The rows are grouped in 4 ways, from coarse to fine. Each group lies inside one group of the grouping before and may be the whole of it. The rows also spread widely along 14 directions, which tell nothing about the answers.
Some rows, each with its group in each grouping after it:
[-25,-90,407,-203,66,72,-8,-127,118,68,-299,-14,127,85,-143,38,-38,425,-12,-50,-59,84,-198,-301,-291,-42,326,-186,-22,51]	q_881 bebe q_939 meseg
[198,-177,213,-146,-141,-13,-209,-247,-73,-118,54,-83,-102,-21,123,-200,165,190,339,17,237,-180,1,48,-89,-10,-274,101,-22,-110]	q_953 karod q_744 res
[7,-13,77,66,-97,178,25,-85,13,-83,-100,58,-447,139,-14,16,-77,-40,-149,319,269,-261,-68,1,140,-402,240,-123,76,95]	q_953 deza q_830 Mese
[526,-110,43,119,-173,183,144,286,-292,13,261,-41,-205,-320,348,460,-47,229,-115,146,-129,-217,209,-16,-103,9,-25,97,29,-95]	q_953 karod q_744 lere
[104,398,33,199,58,-316,-414,70,-163,-279,-45,266,-145,263,339,-129,-52,177,211,21,-238,-173,-100,140,-415,106,-133,-241,159,35]	q_953 deza q_675 Per
[245,-17,77,154,-48,179,-167,-179,87,49,-27,39,-44,-340,187,-6,-132,154,190,292,395,112,205,235,120,-39,81,6,86,-257]	q_953 karod q_326 Gudu
[146,114,55,272,-85,183,92,94,-158,-141,-110,-105,-340,-140,26,86,-26,62,-73,128,455,119,37,199,-75,-86,127,-12,275,-31]	q_881 romut q_850 Teti
[90,-436,372,60,-96,161,-44,-68,41,174,-8,-99,-19,285,-181,119,17,240,112,91,54,-210,96,-57,59,77,151,71,181,-41]	q_953 deza q_675 mutas
[469,270,166,-373,-390,-182,17,-362,-172,-5,-22,228,-180,-36,269,-284,303,-140,149,-13,132,-366,285,310,-123,-43,245,424,-82,66]	q_953 simor q_160 laz
[134,-390,183,-190,-165,267,227,-20,-197,411,-99,-237,-129,39,-318,9,149,545,153,-288,397,25,185,216,-80,-209,451,67,217,3]	q_953 simor q_160 moset
[351,397,369,31,-67,-284,-217,119,-97,-8,-139,-56,39,89,144,244,-170,214,150,-113,-347,-141,151,-194,-439,168,-164,96,54,-74]	q_881 bebe q_924 nef
[59,-39,172,592,75,6,-39,394,-155,-136,272,54,-301,51,330,359,-372,-89,-278,373,-236,-168,117,-107,128,324,-230,41,162,53]	q_881 mem q_608 peka
[23,-71,391,309,96,-201,-175,235,-61,57,226,179,-108,361,218,152,-321,-93,42,180,2,-293,271,138,-23,255,-216,314,66,218]	q_881 mem q_263 perat
[-264,-29,364,155,119,5,-222,-78,130,447,-58,133,81,-99,97,62,-638,72,192,252,193,77,180,-12,75,25,36,-120,-181,-29]	q_881 mem q_608 vor
[197,-140,-33,-41,56,-6,-162,-74,-145,-365,81,35,-343,288,156,-199,118,396,-88,-13,-243,-275,-119,-42,81,-19,10,-168,199,-41]	q_953 fubud q_376 buf
[-86,-291,-86,146,-208,-27,279,6,-133,27,131,-6,-339,-81,-34,138,317,-293,36,-215,217,-181,-99,178,-214,-66,339,174,-52,126]	q_881 romut q_614 raz
[58,153,109,63,-48,-99,-39,43,15,208,-39,37,-163,-203,186,232,-153,-32,-26,33,-142,-37,121,-52,-150,11,146,40,-146,-16]	q_953 fubud q_548 bimeb
[113,-410,-28,-195,237,232,-19,60,-8,-126,142,-112,-281,-167,138,12,119,478,-30,-117,388,19,-59,-29,-6,-380,-23,28,-61,110]	q_953 deza q_830 Mig
[86,-195,16,204,245,-29,-339,-70,255,-319,26,-85,-84,-18,139,68,-91,219,124,16,201,-2,-34,-30,15,-76,-129,4,88,-163]	q_881 romut q_592 zin
[207,-44,294,-197,-26,108,-79,-97,97,208,-163,-348,-40,-298,-17,265,-171,353,4,-65,-122,38,138,-432,43,-95,-47,10,-134,-213]	q_953 fubud q_376 ful
[-134,-66,142,285,-68,-133,-87,-135,27,39,-26,0,-102,23,-11,1,-46,-86,118,42,-157,-67,-86,-89,-58,263,76,-71,57,-104]	q_881 bebe q_939 Zipab
[62,19,22,176,35,14,22,149,-116,178,102,-121,-308,-278,201,174,-132,54,-130,-9,-34,47,213,-10,91,115,-5,141,-41,-29]	q_953 fubud q_270 Mam
[205,-122,35,6,-286,375,-8,-142,-27,54,-52,-57,-392,-238,25,191,-182,-42,219,474,717,-190,23,151,65,-664,28,-187,-63,-171]	q_953 fubud q_548 mogim
[234,712,458,-221,-28,-156,-214,-244,132,-80,-494,226,28,175,98,-171,-270,101,-51,175,63,-65,117,-48,-206,-205,262,-1,16,65]	q_881 mem q_263 Lafo
[46,127,-86,275,110,-135,-171,123,-118,-106,192,418,-100,-134,555,67,-174,115,-69,225,-375,-88,-77,125,-223,226,94,-251,-39,38]	q_953 karod q_744 res
[230,-263,-390,192,332,51,-61,200,89,-323,257,-110,-467,-94,181,138,215,270,-171,-266,271,-66,130,176,124,-393,111,240,186,29]	q_953 deza q_830 Mese
[167,99,77,123,170,-110,-196,77,71,41,-28,105,-39,-12,213,113,-133,292,-38,-26,-194,59,164,66,-123,123,189,11,92,-57]	q_953 fubud q_548 bimeb
[137,389,-401,72,-302,-132,16,-245,-88,-144,-102,152,-494,-219,175,-37,184,-303,17,-44,-88,-328,-101,106,-123,-433,418,-191,-48,-136]	q_953 deza q_675 mutas
[84,291,134,-168,-125,-107,-7,-225,-166,-85,-82,-142,-239,-395,260,-264,146,69,-129,-115,-247,69,-28,-265,20,270,-128,68,-128,-84]	q_953 karod q_744 res
[-209,47,-86,314,44,-53,39,122,-161,160,141,44,-399,-197,209,124,-390,-55,-179,42,-138,-51,88,5,130,80,100,-135,-41,9]	q_881 romut q_850 Teti
[229,-208,-210,-119,-53,155,81,-41,-145,-49,239,-153,-574,-100,121,39,-110,272,-239,-58,-64,-419,178,-105,433,-439,45,13,-17,-114]	q_953 karod q_744 lere
[248,-248,-108,79,186,138,-56,229,-142,-183,282,6,-220,-338,414,232,-168,386,-36,36,175,-5,17,20,-87,-132,-129,-54,-70,-24]	q_881 romut q_592 zin
[230,193,342,-36,76,11,-69,-35,-139,32,-76,68,-148,117,117,-246,-205,363,-114,81,109,79,308,120,128,204,60,166,221,35]	q_881 bebe q_924 nef
[255,-72,276,201,-135,174,56,-48,15,-173,-82,-13,-53,-110,74,105,85,-27,-38,274,243,18,8,3,-54,104,141,105,164,-72]	q_881 mem q_608 peka
[224,-375,64,138,-37,181,13,456,-364,68,120,-350,-106,-227,29,484,118,600,348,-267,177,135,-146,-4,-632,-80,-236,-202,111,-95]	q_953 fubud q_548 bimeb
[141,-57,-117,157,-327,112,257,-148,-361,184,164,-274,-574,-298,-45,-168,-17,-130,-34,-104,246,-150,346,152,504,-25,74,220,143,-230]	q_881 mem q_263 perat
[336,188,-303,265,-148,38,190,178,-118,33,79,-170,-542,-230,121,394,-87,17,-368,-72,-267,-239,325,-14,225,-235,347,97,195,-174]	q_953 simor q_160 moset
[314,24,231,89,59,-105,-99,201,-146,-139,280,211,-234,157,448,84,-45,24,-188,187,-150,-304,275,67,25,247,-171,371,35,215]	q_953 deza q_675 mutas
[137,11,134,231,158,-122,-269,-53,-48,-226,143,-60,-131,-110,268,-239,-46,123,127,-16,187,115,198,126,154,333,-354,247,168,-116]	q_881 mem q_263 perat
[-96,39,23,215,272,-29,19,203,180,-7,-55,-86,-199,-222,113,233,17,92,-273,-150,60,226,40,-29,-81,-13,198,182,9,144]	q_953 karod q_326 Gudu
[204,-144,-72,109,-121,169,-138,-294,-59,8,26,-108,-298,-12,-26,-225,-49,265,99,93,91,-154,204,97,437,-64,144,-111,270,-349]	q_953 deza q_675 Per
[-30,-297,-67,171,263,112,-181,-30,23,327,223,295,65,-427,417,-5,-332,376,115,173,32,270,183,256,105,212,238,-207,-115,-117]	q_953 fubud q_376 ful
[-94,42,-409,449,52,175,190,-198,72,-436,72,180,-572,-477,299,-213,187,-391,-428,346,306,201,-171,196,373,-11,405,-67,117,-58]	q_881 bebe q_939 meseg

New rows. What belongs after each?
[354,308,171,-32,-49,-174,-2,155,-340,-182,-84,-21,-218,261,52,-122,142,325,15,-330,33,-116,130,181,-334,1,55,183,296,113]	q_881 mem q_263 perat
[238,112,330,-54,-141,-108,-77,-48,-189,-64,53,138,-281,362,173,-182,6,51,-39,158,65,-331,256,221,53,119,-10,300,173,188]	q_953 simor q_160 laz
[536,533,268,11,-116,-49,-62,101,-93,-81,-123,-137,-239,-180,250,180,-129,103,-194,106,-20,-77,399,-73,22,11,-129,353,111,-79]	q_953 karod q_326 Gudu
[134,246,-179,-21,-86,-58,-83,-234,18,-171,-61,-81,-184,-614,354,47,32,86,-110,-30,-487,-9,-185,-405,-39,8,37,-283,-212,-319]	q_953 karod q_744 res
[-68,-242,-134,197,189,104,-71,1,89,-116,167,-71,-369,-174,146,68,-208,90,-65,26,328,-5,61,39,253,-225,-29,7,-9,-70]	q_881 romut q_614 raz
[-136,-568,223,133,-62,78,18,-117,-13,60,102,-307,-269,242,-265,-29,10,105,46,-99,129,-207,30,-97,290,121,-11,146,144,-60]	q_881 romut q_592 zin
[458,64,89,122,-296,127,61,-72,-125,-157,-108,-139,-69,-279,83,281,64,143,5,99,-163,-102,-9,-152,-182,87,191,-119,163,-331]	q_881 romut q_850 Teti
[202,463,192,151,-94,-139,-179,16,-209,-38,-42,67,-329,72,244,-138,-247,60,-59,182,-39,-138,276,132,109,133,-139,93,166,-22]	q_953 karod q_326 Gudu
[81,-11,312,-40,-331,1,9,-22,-404,4,56,-89,-419,192,6,-99,-96,-56,227,115,394,-352,65,138,-97,-92,-294,82,36,101]	q_881 romut q_850 Teti
[-125,-136,-186,575,-85,-47,-2,46,115,68,-112,-366,-398,198,-406,363,-120,-64,-5,-231,-81,-200,45,-45,147,-200,337,-93,354,-288]	q_881 romut q_592 zin
[387,140,270,-117,-125,-86,-188,-180,-22,-27,-71,-112,11,-195,159,17,-66,156,235,-38,122,-76,249,-27,-128,75,-147,214,-15,-195]	q_881 romut q_850 Teti
[-23,-286,45,-21,-205,14,93,-40,-128,457,98,33,-119,-236,30,154,31,-16,308,-99,194,-86,88,208,-245,-79,267,41,-206,-5]	q_953 fubud q_548 bimeb
[-258,94,223,95,379,-153,74,386,-189,-256,81,-118,-505,254,153,-121,-46,156,-529,-260,-21,57,-41,-174,39,137,-207,268,74,482]	q_881 mem q_608 vor
[40,75,279,-365,177,-14,-150,-242,91,-113,-148,-9,-120,-134,215,-318,69,281,-135,-18,60,127,-36,-189,36,55,-21,111,-188,100]	q_953 fubud q_270 Mam
[-151,120,17,81,-130,-173,-270,-486,43,-100,-79,48,-321,180,8,-364,-293,-76,51,133,-348,-404,-54,-200,410,-44,47,-318,20,-279]	q_881 mem q_263 Lafo
[-158,-358,-91,312,-63,-88,4,94,-141,213,274,-176,-379,44,-69,150,-158,-66,158,-219,18,-300,138,34,144,-89,-48,72,10,-69]	q_881 mem q_608 peka
[-14,106,344,-13,80,184,-137,-82,101,248,-269,185,23,40,-12,58,-548,369,95,363,332,92,49,14,-83,-302,268,-332,10,-7]	q_881 bebe q_939 meseg
[309,-543,161,233,191,275,-149,167,380,-144,182,148,-28,197,152,621,-178,161,-104,494,110,-374,81,-69,43,-340,178,54,64,23]	q_953 deza q_830 Mig
[-204,144,-22,108,213,-160,-296,-517,620,-473,-352,4,-272,224,-77,-349,216,-180,-246,64,53,-20,-148,-79,330,-147,356,82,193,-45]	q_953 simor q_160 moset
[-7,509,391,149,-69,-267,0,182,-334,105,-200,-86,-205,156,77,-130,27,157,-139,-206,-239,166,156,54,-255,546,-5,184,285,197]	q_953 simor q_160 laz
[-146,364,-33,122,208,-207,-350,97,-110,-29,-51,-22,-332,-35,286,-62,-442,369,4,-48,-231,17,0,-112,-38,-71,-250,-342,24,-36]	q_953 simor q_160 moset
[-28,116,161,168,227,-38,-234,11,78,-218,-72,175,-23,-43,295,8,-265,261,-65,166,-69,137,-127,-81,-141,153,19,-240,34,-9]	q_881 romut q_614 raz
[535,78,-78,-23,-158,10,-166,-54,-166,-443,178,196,-234,-157,534,80,92,149,50,287,-102,-355,-36,57,-160,-125,-105,-90,22,-115]	q_953 simor q_160 laz
[429,232,395,1,-284,67,-132,59,-332,-129,-135,152,-58,317,151,44,-110,391,128,341,-113,-305,-37,55,-373,24,-27,-263,256,-36]	q_953 karod q_744 res
[193,-14,116,58,230,-304,-397,28,160,-493,46,123,-136,515,219,17,106,249,-82,-49,-493,-369,-95,-144,-170,84,-89,28,152,46]	q_953 fubud q_548 mogim
[3,-261,-89,172,-176,-33,80,-139,36,-136,3,-298,-204,-237,-77,140,467,-81,41,-279,-194,-90,-223,-192,-131,100,133,49,38,-187]	q_953 karod q_744 lere
[-239,131,-340,521,-78,-459,-318,-192,190,-153,23,-104,-331,-134,26,109,93,-552,440,-244,-47,-199,-142,63,-217,-99,-128,-20,-43,-270]	q_881 bebe q_924 nef
[132,404,301,386,-163,-53,20,174,-93,117,-276,-276,-148,-82,-65,298,-19,-25,-141,-21,-265,134,147,-201,-139,370,81,82,292,-123]	q_953 deza q_675 Per
[145,-201,254,38,-76,-118,133,59,-61,-152,131,166,-92,188,161,143,223,-97,-160,-31,-196,-277,-15,-7,-232,285,238,294,-7,219]	q_881 romut q_614 raz
[-219,-367,59,217,-18,28,338,224,-36,213,156,-52,-445,238,-171,336,-46,-190,-313,-151,69,-285,105,39,92,-136,418,264,17,285]	q_881 romut q_614 raz
[296,-130,-86,-4,54,-140,-221,80,-152,-106,122,-105,-131,58,152,90,57,551,149,-318,-427,-186,15,-81,-211,29,-33,-141,123,-211]	q_953 fubud q_548 bimeb
[-16,-651,-21,-22,5,114,62,109,-218,453,477,-79,-338,-78,108,71,-177,260,188,-130,342,-239,394,291,266,-139,-52,256,-91,72]	q_953 simor q_160 moset
[287,251,81,192,-134,-63,-112,82,-56,-200,-34,187,-206,25,298,303,-58,-76,-61,309,-277,-326,-82,-101,-278,-79,81,-145,30,-8]	q_953 deza q_830 Mig
[474,-25,367,-184,-233,4,-100,-235,22,24,-112,497,177,325,175,3,99,108,180,361,-7,-370,106,301,-324,-8,527,45,42,65]	q_953 fubud q_376 ful
[266,115,477,-102,-122,-42,-107,1,-55,326,-106,-99,-30,222,-77,169,-435,243,106,6,15,-297,412,-112,41,-140,2,185,20,-69]	q_881 mem q_608 vor
[197,-217,-137,151,-358,178,316,-2,-261,92,36,-32,-300,-160,-117,235,210,-8,134,-40,208,-196,-78,174,-251,-279,467,-122,107,-110]	q_881 bebe q_939 meseg
[-269,-124,49,280,375,-116,-29,171,187,-117,86,-52,-334,56,81,50,-47,-70,-277,-159,272,130,99,104,94,56,49,349,64,277]	q_881 romut q_850 Teti
[237,-425,161,-117,170,259,-94,-34,56,-93,72,1,-36,-74,155,38,25,526,-9,123,174,40,4,-16,38,-76,88,-45,38,-35]	q_953 fubud q_376 ful
[37,28,340,-5,-231,-27,138,-41,112,-129,-196,41,-133,100,-50,279,207,-413,-21,126,245,-293,-193,-118,-397,-276,244,201,-144,227]	q_881 mem q_608 vor
[208,-238,79,-22,203,55,-124,-92,0,-409,104,-293,-309,44,54,-263,147,387,-85,-220,304,60,129,-16,294,69,-246,296,249,-95]	q_881 romut q_614 raz
[-45,-402,-12,-112,-220,86,73,-254,-188,45,110,120,-375,195,-81,-270,91,-15,243,9,551,-365,-42,373,42,-344,265,1,-18,95]	q_881 romut q_592 zin
[-29,-58,81,56,39,-61,4,18,-4,-88,-25,307,-168,309,73,40,-55,72,-51,30,60,-230,-101,179,-254,-175,426,-93,42,211]	q_881 romut q_614 raz
[269,-315,165,97,-368,103,15,-277,63,284,74,-238,-225,-39,-137,193,-21,-194,142,169,4,-411,352,-48,379,-2,120,284,9,-334]	q_953 fubud q_270 Mam
[420,-81,-18,-14,-47,107,-35,129,-295,-475,255,91,-387,-53,404,31,53,183,37,157,368,-253,-24,174,-151,-227,-261,44,48,49]	q_881 romut q_614 raz
